There are 4 nested groupings, the coarsest first. Each group lies inside one group of the grouping before and may be the whole of it. The rows also spread widely along 13 directions, which tell nothing about the answers.
In the rows, zero is written as 128.
Some rows, each with its group in each grouping after it:
[ 98 101  89  92 182 172 139 122 103 120 125 132 114 113 112 168 166 121
 143 106  75  93 136 110 111 148 167 181  79 175 104 118 150  92 170  90
  99 211 131] -> Nuvu j832 j636 j798
[161 150 109  78 143 192 118 166 154 111 142 163 131 153 139 153 179 188
 151 110  93  83 167 120  97 119 139 173 129 156 137 114  89  94 140 114
 148 138 152] -> ritob j207 j820 j314
[151 137 125  77 158 202 159 134 136  62 123 141  87 169 132 154 170 142
 124 155  92  86 118 138  69  99 136 175 110 206 144 155 112 101 135 140
 141 164 125] -> ritob j207 j448 j96
[141 145 103 137 134 131 106 180 154 149 149 107 160 155 136 134 118 141
 133  96 129 145 163 143 152  87 162 125 113  99 113 116 152  81 102 129
 154  98 131] -> Nuvu j832 j834 j628
[101 123 106 127 166 170 143 123 135 118 111 124 153 125  81 148 138 103
 144 135 113  88 119 158 126 112 123 147  73 146 145  74 130 127 152 120
 171 149 126] -> ritob j207 j76 j233
[ 75 148 124 118  75 133 140 118 133 164 145 159 117 113  95 145 178 102
 162 145  98 145 149 125 136 129 101 136  80 141 179  76  83 149 118 146
 113 169 148] -> ritob j207 j76 j102
[135 103 156 131 105 127 137 156 142 122 151 127 100 136 132 176 155 146
 161 139  77 162  92 131 135 123 131 134  84 121 150 156 121  80 125 156
 139 162 160] -> Nuvu j631 j164 j587
[109 113 121 143 157 119 141 121 111 144 155 127 140 103 125 143 150 126
 144 114 134 133 114 131 120 137 129 122  96 127 132 104 129 113 121 140
 116 164 112] -> Nuvu j832 j636 j368
[208 108 129 107 142  97 127 164 126  88 147 110 118 160 148 150 126 144
 122 109 144  95  76 110 110 122 139 108 148 114  92 183 156 141 155 127
 167 116 102] -> ritob j207 j820 j267
[ 68 139 131 194 108 136 174 107 129 132 107  95 121 136  49 132 135 106
 111 165 110 152  93 160 142  81 103 122  45 132 179  70 141 144 116 160
 188 166 149] -> Nuvu j832 j63 j662
[114 146 154 155 119 119 171 178 133  89 102 134 130 141 114 119 144 124
 115  42 112 136 176 147 136 141 120 150  96  77 125 143 144 144 149 132
 110 173 117] -> ritob j207 j448 j537
[177  68  78 137 197 180 135 172 137  59  71 154 131 144 143 181 156 155
  85 105  76  72  82 130  60 116 180 148 146 165 105 174 157  98 199 105
 163 142 114] -> ritob j524 j659 j825
[ 88 139  58 161 124 213 156 131 163  84  36 156 126 146  83 152 172 136
  81 149  85  75 140 129  64  87 133 149 124 182 171  91 115 172 177 113
 193 142 147] -> ritob j996 j549 j101
[183 154 121 104 131 115  97 128 129 121 138 112 130 154 158 114  99 139
 133 132 171 128 130  94 119 122 112 127 173 103 123 171 135 156 118 109
 152  96 131] -> Nuvu j832 j63 j105
[ 95 114 155 184  90  78 135 131 132 154 119 131 150  96 131 118 111 104
 146 101 144 202 133 125 145 148  94  96 122  51 159 143 129 153 114 157
 108 142 131] -> Nuvu j832 j636 j798
[127 153  99 121  66 121 113 151 143 115 112 124 100 158  96 152 177 208
 146 106 109  95 155  55 130 151 106 150 130  78 133 123 135 199 187  76
 192 154 183] -> Nuvu j631 j164 j587
[163 104  93 101 185 207 142 157 114  84 124 172 131 146 175 164 145  67
 101 139  82 103  52 167  84 119 168 136 118 205 163 163 138 102 139 127
 106 139  94] -> Nuvu j832 j63 j105
[128 153 131 137 114 115 144 173 124 107 129 143 136 136 136 126 152 111
 117  63 127 134 159 139 138 144 129 128 114  96 128 132 139 149 140 124
 108 145 104] -> ritob j524 j659 j825
[190 143 144 143 149 131 121 161 133 169 177 150 163 140  94 150 126 112
 149 151 101 122  57 186 178  72 124 116  50 160 174  69  96  71 109 158
 192  96 155] -> ritob j207 j820 j314
[113 126 143 132 146 112 142 111 122 117 151 100 124 123 132 134 119 109
 150 137 150 145 114 139 123 130 112 115 109 118 131 142 137 130 109 142
 127 142 104] -> Nuvu j631 j164 j587
[157 150 132 161 162 131 135 136 142 127 133 124 120 149 129 115 138 212
 113 104 136 143 181 122  91  83 130 162 142 130 116 144 104  58  90 153
 138 137 146] -> Nuvu j832 j834 j628
[116 138 145  80 134 128 113 125 159 103 144  80 173 128 156 114  98 130
 188 111 204 117 176 122 119 158  97 110 156  47 108 132 142 174 125 124
 155  98  89] -> ritob j207 j820 j267
[102 129 135 115 155 155 141 144 136 113 161 110 153 128 155 135 134 105
 154 118 143 147 132 161 123 126 137 119 102 115 139 120 142 102  96 155
 116 138  91] -> Nuvu j832 j636 j368
[129 169 119 148 134 143 148 148 116 126 132 143 125 149 110 118 149 131
 109  98 117 128 147 142 134 107 124 150  93 139 152 108 124 125 118 129
 128 151 131] -> Nuvu j832 j834 j628
[125 129 107 166 136  54 113 127  98 196 162 118 161  98 117 120 104  79
 129  90 161 154 121 124 171 137 132  90 106  92 112 101 150 147 113 119
 108 130 105] -> Nuvu j832 j63 j105
[125 113 115 110 151 125 107 126 144 149 119 125 145 115 122 141 107 111
 158 118 121 133 171 118 129 120 136 148 128 120 106 136 123  96 130 113
 121 134 139] -> ritob j207 j76 j233
[120 121 130 188 142 120 161 133 145  80  36 133 133 136 112 103  96 116
  84  86 130 143 168 131  90 117 108 143 154  93 126 184 140 160 156 127
 133 147 121] -> ritob j207 j448 j96
[ 82 121 136 201 115 120 159 113 153 136  93  97 158 122  49 131 110 100
 132 163 134 143  93 173 148  82  93 100  57 103 172  68 136 157 129 166
 215 126 138] -> ritob j207 j448 j96
[157 128 110 116 146 138 119 172 132 105 131 135 141 146 160 140 141 150
 129  82 126 119 141 111 117 137 150 138 143 101 114 157 148 121 145 108
 129 134 122] -> Nuvu j832 j636 j368
[ 87 164 120 119 141 118 102  82 164 141  98  64 144 128 105  94  69 127
 153 152 184 160 238 110 125  91 110 148 153 100  92 126 131 120  94 114
 153 103 139] -> ritob j524 j659 j825
[120 107 112 142 179 171 158 132 113 106 115 135 126 128 110 156 159 136
 115 112  91 103 104 141  99 127 143 157  85 157 136 116 140 101 150 123
 136 185 127] -> Nuvu j832 j63 j662
[140 169 107 129 200 194 150 117 145  75 102 113 148 165  86 116 130 154
 114 135 148  61 150 164  87  76 111 167 113 162 140  88 119 121 130 123
 200 120 119] -> ritob j207 j76 j233
[129 137  93 125 187 175 140 116 139 105 116 113 153 138  88 137 136 141
 129 140 138  64 124 149  97  98 126 143 105 161 128  79 127 131 146 116
 193 129 115] -> ritob j207 j820 j314

New rows. What belongs after each?
[140 139 121  75 153 116 142 108  96 109 182 121 109 128 129 142 175 138
 152 116 165  70 117 108  97 154 113 133 119 148 109 115 121 163 136 125
 119 165  81] -> ritob j207 j76 j102
[123 128 141 153 123 108 142 145 121 124 147 120 150 124 131 131 130 106
 138 111 149 148  92 143 144 137 111  99  99  85 155 119 145 155 123 148
 142 134 108] -> Nuvu j832 j636 j368
[127 137 100  96 110  96 124 141  99 172 172 149 116 115 107 152 163  87
 146  98 100 111 132 106 160 144 145 132  83 158 113  99 123 141 145 102
  93 172 125] -> ritob j207 j820 j314
[190  69 108  96 171 125 114 168 120 102 144 122 156 129 145 179 129 113
 149 103 124  67  44 124 125 153 155 107 117 114  96 149 172 143 192 100
 171 123  96] -> ritob j207 j820 j314
[135  99 109  99 144 118 133 152 130  99 119  84 124 146 114 160 108  76
 134 123 117 101 100 128 142 117 162 127  94 125  84 153 191 139 165 106
 156 140 105] -> ritob j207 j448 j537
[122 172 118 115 181 182 163 128 142  68 111 106 142 161 104 108 136 138
 116 110 152  77 168 161  93 100 117 157 112 144 126 104 131 138 129 124
 168 135  96] -> ritob j207 j820 j267
[167 130 137 163 203 133 155 160 119 115 145 144 158 132 109 133 140 134
 114  76 124  99 110 186 124 101 135 138  84 138 126 103 121  74 124 150
 143 138 101] -> ritob j207 j76 j233
[132 113  95 215 160 106 136 154 127 162 133 149 170 109 113 136 145 144
 100  95 126 141 101 154 122  98 145  94 108 117 143  87 126 100 116 152
 149 125 118] -> Nuvu j832 j636 j368
[137 105 117 155 177 124 141 108 104 117 113 117 143 119 111 136 101  81
 118 143 136 121  60 144 126 116 124 115  99 141 141 133 158 140 144 126
 153 138 108] -> Nuvu j832 j636 j798
[177 171 108  86  63 174 130 201 156  89 142 181 119 191 174 145 158  71
 106 150  93 131  86 153 118  91 138 102 143 169 192 160 113 161 117 146
 138  81 112] -> ritob j207 j820 j267
[156 164 138 123 145  96 115 136 121 160 151 145 161 119 127 105 111 107
 145  81 152 131 167 135 156 134 110 128 120 106 125 113 106 130 116 117
 113 118 120] -> ritob j207 j820 j267
[142 170 104 105 160 123 124 173 119 109 137 142 152 139 164 111 135 104
 110  34 149 113 204 134 127 147 154 140 147 111  89 142 148 136 133  94
  76 128  76] -> ritob j524 j659 j825
[140 148 113 105 123 106  89 157 124 173 166 106 148 132  99 147 135 154
 176  94 120 113 151  93 194 136 138 148  78  83 108  82 149 120 152  83
 168 141 173] -> Nuvu j832 j636 j368
[144 144  53 123 180 135  78  91 122 183 131 124 166 118 113 125 101 121
 129 155 160  95 139 103 119 101 137 126 146 157 119  84 125 136 123  79
 165  93 134] -> Nuvu j832 j63 j105
[170 101 122 144 212 186 147 160 147  81  99 140 165 138 111 154 145 175
 125  98 103  65 100 168  92 113 138 152 102 134 131 111 127  86 172 126
 194 136 125] -> ritob j207 j820 j267
[160 134 116 111 164 129 108 116 126 148 123 164 148 110 137 121 120 134
 143 106 132 113 166 107 108 136 116 150 155 141 122 138  90 119 136 103
 109 131 137] -> ritob j207 j820 j314
[ 93 123 143 132 113  86 149 110 119 137 130 118 123 102 122 121 116  67
 143 115 146 159 148 127 131 144 108 117 111 112 123 144 130 160 119 142
  84 159  99] -> ritob j207 j448 j537
[120  81 140 113 137 100 104 127 125 168 152  81 133 106 102 171 124 157
 191 114 110 136 125  91 167 151 139 147  74  76  90 116 159  89 155 107
 157 175 174] -> Nuvu j832 j63 j662
[ 79 112  90 117 163 176 138 110 145 112 117  99 127 125 129 147 148 150
 137 134 130 118 165 118  72 122 148 148 130 140 113 120 139 109 122 125
 131 164 114] -> Nuvu j832 j63 j105
[135 141 145  87 102 150 124 151 157  95 105 131 137 148 160 124 100  78
 152 125 128 149 153 130 126 136 112 132 148  99 146 180 129 156 133 123
 122 112 123] -> ritob j207 j820 j267
[169 154 126 146 113  45 138 102  76 163 210 150 103 115 159 111 161 135
 110 125 195 145  87  98 100 134  96  77 158 148 139 140  96 171  76 166
  84 130  75] -> Nuvu j832 j834 j628
[111 137 115 154 132 128 144 107 114 130 106 121 124 131  98 121 113  86
 112 147 131 139 108 132 131 107 112 129  99 144 154 124 140 155 127 127
 143 144 127] -> Nuvu j832 j834 j628
[181  97  81 104 163 129  98 148 138 122 124 131 141 145 140 163 122 122
 128 135 121  88  97 111 106 102 161 123 151 145 100 154 145 117 155 104
 164 101 120] -> ritob j207 j76 j102
[138 141 121 131 130 125 141 138 144  96 164  82 103 166 124 149 156 184
 133 144 147 115 114 124  99  95 130 118 121 129 118 133 139 118 105 150
 181 130 116] -> Nuvu j631 j164 j587
[ 95 132 138 149 167 150 167 153 119  89 124 120 165 122 136 118 145 129
 131  49 152 117 153 161 118 164 117 135  97  72 134 114 155 148 139 133
 115 166  79] -> Nuvu j832 j834 j628
[132 136 158 126 125 125 154 130 131 101 118 141 122 131 144 116 115  85
 128 118 132 157 136 145 112 128 104 130 132 127 147 173 113 138 113 151
  97 144 108] -> ritob j207 j820 j314
[ 82 103 100  50 167 167 145 101 133 101 166  90 105 118 142 163 166 128
 168 142 137  92 160 114  65 140 157 147 122 178  79 129 134 106 121 130
  98 184  75] -> ritob j207 j820 j314
[125 158 124 127 148 126 139 117 112 121 132 133 122 133 141 107 123 101
 116 116 146 147 154 123 115 120 121 139 133 144 134 149 125 131 104 127
  91 147 111] -> Nuvu j832 j636 j368
[252 128 142 147 166  70 127 171  99 105 127 127 110 163 131 139  86  87
  82  98 121 110  52 133 155  85 152 122 119 152  94 200 159 105 153 120
 154 106 125] -> ritob j996 j549 j101
[134  92 139 161 152 105 124 137 128 150 148 104 166 110 128 148 113 128
 152 115 143 144  88 143 142 130 127 100  98  81 128 115 150 108 123 146
 158 128 122] -> Nuvu j832 j63 j662
[112 119 115 141 184 146 125 112 115 150 104 141 152 101 112 127 117 125
 141  97 113 127 166 124 129 140 127 169 102 126 126 116 124 101 145  99
 110 166 145] -> Nuvu j832 j834 j628
[146  91 128 198 150  88 134 106 128 165 108 153 150  90 101 134 110 114
 120 146 129 147  82 141 113 103 104  99 118 135 153 119  98 123 126 157
 150 121 133] -> ritob j207 j448 j537
[152 132 142 104 132 132 121 135 127 126 171 124 124 134 155 142 160 189
 160 115 142 126 135 102 104 145 114 139 135 105 131 135 112 112 115 138
 134 147 137] -> Nuvu j832 j63 j662
[ 82 144 108 164 120 130 142  87 132 153 119 127 118 122  94 129 119  76
 122 187 119 165 116 148 123  83 112 114  98 174 173 109 107 131  90 146
 134 133 132] -> Nuvu j631 j164 j587
[149 134  82 145 120  67  96 147 126 191 199 111 137 130 126 154 145 144
 139 124 144 132 115 113 149  98 158  83 119 127 101  99 134 108  98 127
 147 101 118] -> Nuvu j631 j164 j587
[143 156 100 107 166 186 144 149 125  95 140  95 117 179  83 151 154 149
 124 140 105  70 103 144 135  82 150 166  57 170 132  87 160 107 144 112
 202 148 138] -> Nuvu j832 j834 j628
[148 113  83 116 186 159 127 164 130 105 146  99 149 157 146 158 130 115
 109 112 125  95 100 150 111  98 185 121 113 148  96 129 182  93 129 117
 154 120  89] -> Nuvu j832 j63 j662
[136 167 140 100  90  71 126 120 111 129 149 103 108 134 137 115 102  56
 136 118 174 142 141 103 156 135 110 107 129 114 111 159 145 189 120 121
 106 125 103] -> ritob j996 j549 j101
[141 156 102 153 114  88 117 137 105 185 159 151 132 122 121 123 137 103
 114 104 128 150 132 118 151 117 132 114 114 134 140 109 117 135 105 121
 102 135 132] -> Nuvu j832 j63 j105
[199 137  99 120 173 100 119 119  76 139 140 142 100 144 129 131 119  98
  89 118 116 107  91  99 127 111 150 147 129 189 103 167 142 119 138  90
 106 149 129] -> Nuvu j832 j63 j662
[143 150 117 128  88  95 125 156 158 120 123  88 103 172 116 125 101 112
 113 136 131 160 157 116 134  66 146 120 140 121  99 170 150 123 103 138
 153 108 134] -> ritob j207 j820 j314
[122  64 135 148 155 114 124 154 141 139  84 154 147  95 146 151  97  78
 139  78  80 174 157 135 125 138 154 146 130 103 105 190 131  66 146 126
  69 160 134] -> ritob j207 j76 j233
[145 147 132 128 132 100 127  83 112 153 125 153 101 120 103 117 130 121
 131 149 130 134 146 101 111 111  93 152 134 164 141 139  80 131 115 129
 112 152 148] -> ritob j207 j76 j102
[144 136  90 137 154 118 124 172 130 165 175 141 166 126 115 147 152 116
 129  86 120 104 127 159 147 102 164 107  89 143 115  72 127  97 119 129
 137 120 103] -> ritob j207 j820 j314
[134  99 110 116 133 119 128 147 150 146 183 114 123 125 139 169 164 159
 150 138 120 131 122 128  96  96 164 108 121 153 101 122 115  67  98 167
 132 137 110] -> ritob j207 j820 j314
[124  96 103 159 146  98  95 118 142 187 133 112 166 104 141 137  90 113
 141 138 142 173 135 121 127 105 145  99 143 105 115 131 135  90  97 134
 131 104 133] -> Nuvu j832 j63 j662
[182 169  66 100  86  50  79 149 112 210 205 154 134 137 146 131 130  65
 120 129 152 130 117 101 164  96 154  68 149 166 111 111 116 159  96 111
 106  71 101] -> ritob j207 j820 j267
[114 144  91 131  87 147 146 171 162 108 125 148 127 159 164 133 137  62
  91 139 119 163 132 160  92  78 155  87 156 161 153 159 126 140  87 164
 104  98  81] -> ritob j207 j820 j314
[ 68  88 139 146 132 158 140  70 132 168 122 128 119  81  81 164 156 152
 178 184  93 152 110 117 106 135  95 153  70 145 176  80  85  97 126 155
 147 197 182] -> Nuvu j832 j63 j105
[149 110 111 134 136 121 127 200 126 154 192 121 134 142 130 177 175 151
 137  75  87 128 106 145 154 113 187 125  67 119 105 103 154  54 122 142
 133 156 129] -> Nuvu j832 j63 j105
[141 159  94 111 139  96 118 103  88 164 160 158 109 110 116 130 162 114
 120 118 134 107 147  95 122 133 127 139 123 183 116 104 100 142 129 103
  91 156 118] -> ritob j524 j659 j825
[193 113  77 113 132  91  86 133 119 181 156 152 120 128 123 161 133 123
 129 153 111 107  93  91 129  94 156 115 135 180 108 131 115 113 138 110
 146 107 145] -> ritob j207 j448 j96
[149 133  95 131 121 130 105 181 124 160 158 164 170 127 142 150 148 108
 139  94 109 126 100 137 160 133 149 105 103 111 155  97 137 132 139 114
 136 112 126] -> Nuvu j832 j636 j798
[134 142  59 107 156 170 107 112 130 162 150 172 158 124 114 150 163 104
 132 175 125  78 106 141  99  92 132 118 121 204 167  59  87 135 120 120
 156 100 114] -> ritob j207 j76 j102
[139 175 118 119 105  80 108 184 122 158 174 105 157 151 155 110  94  56
 128  63 158 167 164 140 195 123 155 101 113  72 105 135 175 139  92 113
  94 102  97] -> Nuvu j832 j63 j105
[ 95 126 143 120  55 106 140 153 147 138 142 128 121 126 130 144 138  79
 156 128 114 175 129 128 146 135 116 103 106  99 152 138 124 158 118 155
 112 144 125] -> ritob j207 j820 j314
[132 130 111 129 150 128 123  84 116 156 154 137 107 114 118 139 158 176
 140 164 132 129 126  96  86 108 115 142 131 174 139 114  87  98 105 142
 130 155 147] -> Nuvu j832 j636 j798
[ 49 127  88 161 103 106 133  92 125 189 101 140 144  78  53 132 146 105
 146 115 112 128 176 102 142 144 105 132  86 120 137  55 108 178 159 101
 129 180 151] -> ritob j207 j820 j314
[124 117 124 123 104 154 144 169 142  91 143 117 122 151 127 167 181 168
 146 125 111 114  88 120 116 133 129 123  98 100 152 119 148 145 152 142
 180 153 134] -> Nuvu j832 j636 j368
[114 174 177 155  47  96 158 130 115 153 132 191 115 112 103 108 158  95
 144 106 108 177 138 129 157 154  54 128  93 107 211 113  65 190 121 154
  94 168 157] -> ritob j207 j820 j314
[124 119  88 120 127 104  98 112 138 172 126 138 133 100 138 144 121 112
 139 130 138 131 167  89 110 120 144 119 157 147 100 134 108 123 128 115
 108 122 131] -> ritob j996 j549 j101
[152 125 117 125 192 167 149 112 138  99 132 154 119 140 156 130 143 133
 106 152 133 122 133 159  43  76 137 141 159 203 137 159  84  65  82 172
 105 126  91] -> ritob j207 j76 j102
[161 116 143 116 178 120 131 137 125 112 154 122 153 126 143 134 118 117
 149 105 159 110 113 151 116 129 120 123 125 115 117 138 128 110 119 143
 133 122  92] -> ritob j207 j76 j233
[218  96 119 136 150  87  92 188 126 143 102 162 145 126 161 154  88  88
 114  70  94 134 112 110 154 124 169 128 149 114  92 203 146  92 170  95
 114 106 148] -> ritob j996 j549 j101
[ 59 143 132 160 124 209 174 128 160  99  82 121 111 146  75 141 174 178
 124 134  71 141 174 148  96  95 117 186  69 138 175  90 111  90 125 150
 164 197 179] -> Nuvu j832 j63 j662
[172 119 154 160 125  92  98 132 134 183 167 139 162 108 141 134 117 161
 166 133 150 166  98 125 144 126  97 101 127  78 163 116  94 103  99 157
 156 101 158] -> Nuvu j832 j63 j105
[139 125 120 114 155 163  97 152 136 156 121 152 168 118 137 143 120 122
 162  98  96 132 152 130 152 144 136 159 106 105 145 116 122  94 143  96
 126 136 165] -> Nuvu j832 j63 j105
